The first 4 rows are patterns. Each new row is the sum of 2 different patterns, raised or lowered, with some noise. Before adding, each is slid sideways (what falls off one end comes back at the other) and multiplied by a number that may be negative. Names go in the order of the patterns.
Known rows, each followed by the names of its patterns:
[  9   5  17 -17  18 -28  17   4 -18 -14  18 -26  21 -13  -4   0 -27 -22
 -30 -25 -13   9 -18   7  34  22 -20 -12  24   6  32 -13] -> q_533
[ 13   2   4 -24 -42   0 -17 -25 -12 -16 -12 -30  -7  20 -15  25 -22 -19
  17  -5   7   8  12 -58 -16  -2 -16  -8  -4  -1  -8   3] -> q_388
[ 11  10  -8 -12 -14   6  18 -36   3  -6   6  30  -2 -13  -1  17   9  -9
  11   4  21  -2  -3  -6   0   6 -13   0  -6   3   4   2] -> q_739
[ -4 -16 -11  13 -30 -13  18 -43  -2  -1 -12 -11 -14  21  10 -19 -12   7
  -1 -19   9  15   5  14 -23  -9 -10   9 -16  -1  -9 -10] -> q_672

New rows, each followed by the names of its patterns:
[ 10   3 -21  -3  12   3   8  25  11   7  16  -4  16  15  29   8 -17  24
 -15  25  17 -11   5  -9  -9   1  53  25   0   3  36   3] -> q_388 q_739
[-36 -32 -21 -36 -29  -1 -28   8 -38 -36 -12 -24 -12 -22 -12 -66 -30 -20
 -32 -20 -20 -27 -32 -26 -11 -11 -36 -37 -56 -16 -17 -41] -> q_388 q_739
[ 31 -17  17  21  21 -10  -2 -63  19 -10 -38 -22   4 -34  -7 -14  18 -12
   2 -38 -45  -4 -14  21  -6  21 -22   8 -18 -23  19   6] -> q_533 q_388
[ 28  -3  15  34  17 -24  61 -18  26   7 -18  34  38  38  20  13   6  16
  -3 -42 -11  29  23 -16  -3 -14  22   3  -1 -13  23 -19] -> q_533 q_739
[  7  75  40  48  52  41  26  21  10   7  13  33  32  17  10 -15  29   5
  35  16  42   2  56   8  23  44  37  17  51  -4  56  35] -> q_533 q_672
[-27  17  -1  14  10   6 -58 -12 -16 -45 -32  -2  -5 -33 -12 -22  -2 -14
 -31 -52  -1 -35 -13 -30 -26  -9 -23 -30  17 -36  15 -25] -> q_533 q_388
[ 46  -9  14  -5 -21  -2  56  19  -7  11  19   1   5  -4   5   1  10   4
  19  45   7  23  22  12  17   7  20  18   2  25 -16   9] -> q_388 q_739
[-31 -29 -35 -21  -6 -30 -19 -13   8  18 -23 -27  -2   1   8 -25  -2  -4
   9 -20  -4 -30  -5  -7 -29 -19  -8 -23   2 -18  -7  -6] -> q_533 q_739
[  5 -28 -19 -26  -4 -22   9 -49   2   5 -29   4  -1 -37  -2  -7 -10 -22
 -16  19   7 -18 -30  10 -37 -63 -43 -19   8 -33 -18 -57] -> q_533 q_672
[  6   8 -10 -29  -2  -1 -17  -1  -9  -7 -18 -11  11   0  30  -3 -15  -1
  27   6  11   9 -63  -7  12  -7 -17  -6   9 -12   2  -4] -> q_388 q_739
[ -4   4   0 -10  -5 -11  -6  -3  21  -4  15  30  21  -4  -2  24  17  35
   5  12   5  34  -5  24 -12   8  13   0   0  13 -13  25] -> q_533 q_739
[-18   2  -8 -30   7 -19 -13 -21  -3  -5  -8  -7 -18 -17  -9 -15 -17 -30
 -16 -15  -1   5 -18   1  -4  -6  -8 -10  -2 -16 -28  -3] -> q_388 q_739
[39 21 47  6 44 33 -6 42  5  8 25 39 24 13 39 55 21 13 41 45 40  4 26 17
 53 21 44 -2 49 29 19 23] -> q_533 q_672
[ 21  -6   9 -37  16   2  -1  -6  22  -3  30  -2  12  24  23 -12  15  -8
  13   2   5  22  22  23  27  26  -3  32  -4 -22   0  24] -> q_533 q_388
[ 24  -6   7  19  16  -7   9  17   7  -3   8 -25  12  18  -9  -4  -2  -7
  -2  39   7  -4  10   6  -5  -2   2  -1 -10  -3   0  20] -> q_388 q_739
[  1 -12 -40  -8  -4 -38   2 -35 -17 -11  -7 -13 -36 -16  -8  -8 -25 -21
  -8 -32 -37 -13 -17   5 -17 -29   5 -11 -13 -19 -38 -14] -> q_739 q_672
[21 18  9 20 22 24 35  7 18 46 23  3 30 43 33 32 12 21 29 30 11 20 18 21
 16 13 14 36  3 14 46 -3] -> q_739 q_672
[  2   9  15   7   3   2  26  11  -9   5 -32  35   9 -12  -3 -23  -7  -3
  43   0  -7  15  -4  -2 -13   5  -2  -9  -3  -8  22  30] -> q_388 q_739
[  9  23 -24  15   2 -10   7   4  14  14  17  34  19 -11  11   3 -18 -22
  21  20  -8   9 -29   7  -7   7 -14  14 -12  18  -9  -6] -> q_533 q_672
[ 21   0  -8  -7   7  -1 -20  -7 -14   8   4   3   4  10 -10  -8  -9   3
  16 -26  -8   5   7  12  14 -13  -4  16  11  -6  -4  -4] -> q_739 q_672
[-13  -7  18  21   9  41  13 -41  12  24 -13  26  -2  24  10  17  47  32
  40  11 -17  10  12 -14 -20 -15  17  -3  -8  28 -20  47] -> q_533 q_388
[14 41 26 17 24 26 19  6 33 16 -3 33 13 25 40 20 28 12 14 32 27 23 15 12
 15 -9 21 13 17 19 13  4] -> q_388 q_672
[-22  -2  20 -44  13   1  -3 -10 -13  21   3 -22  -1  20  15 -19  -4  49
   5  23 -24 -32  -2  23 -12 -15 -13   2 -10 -14 -25  17] -> q_739 q_672
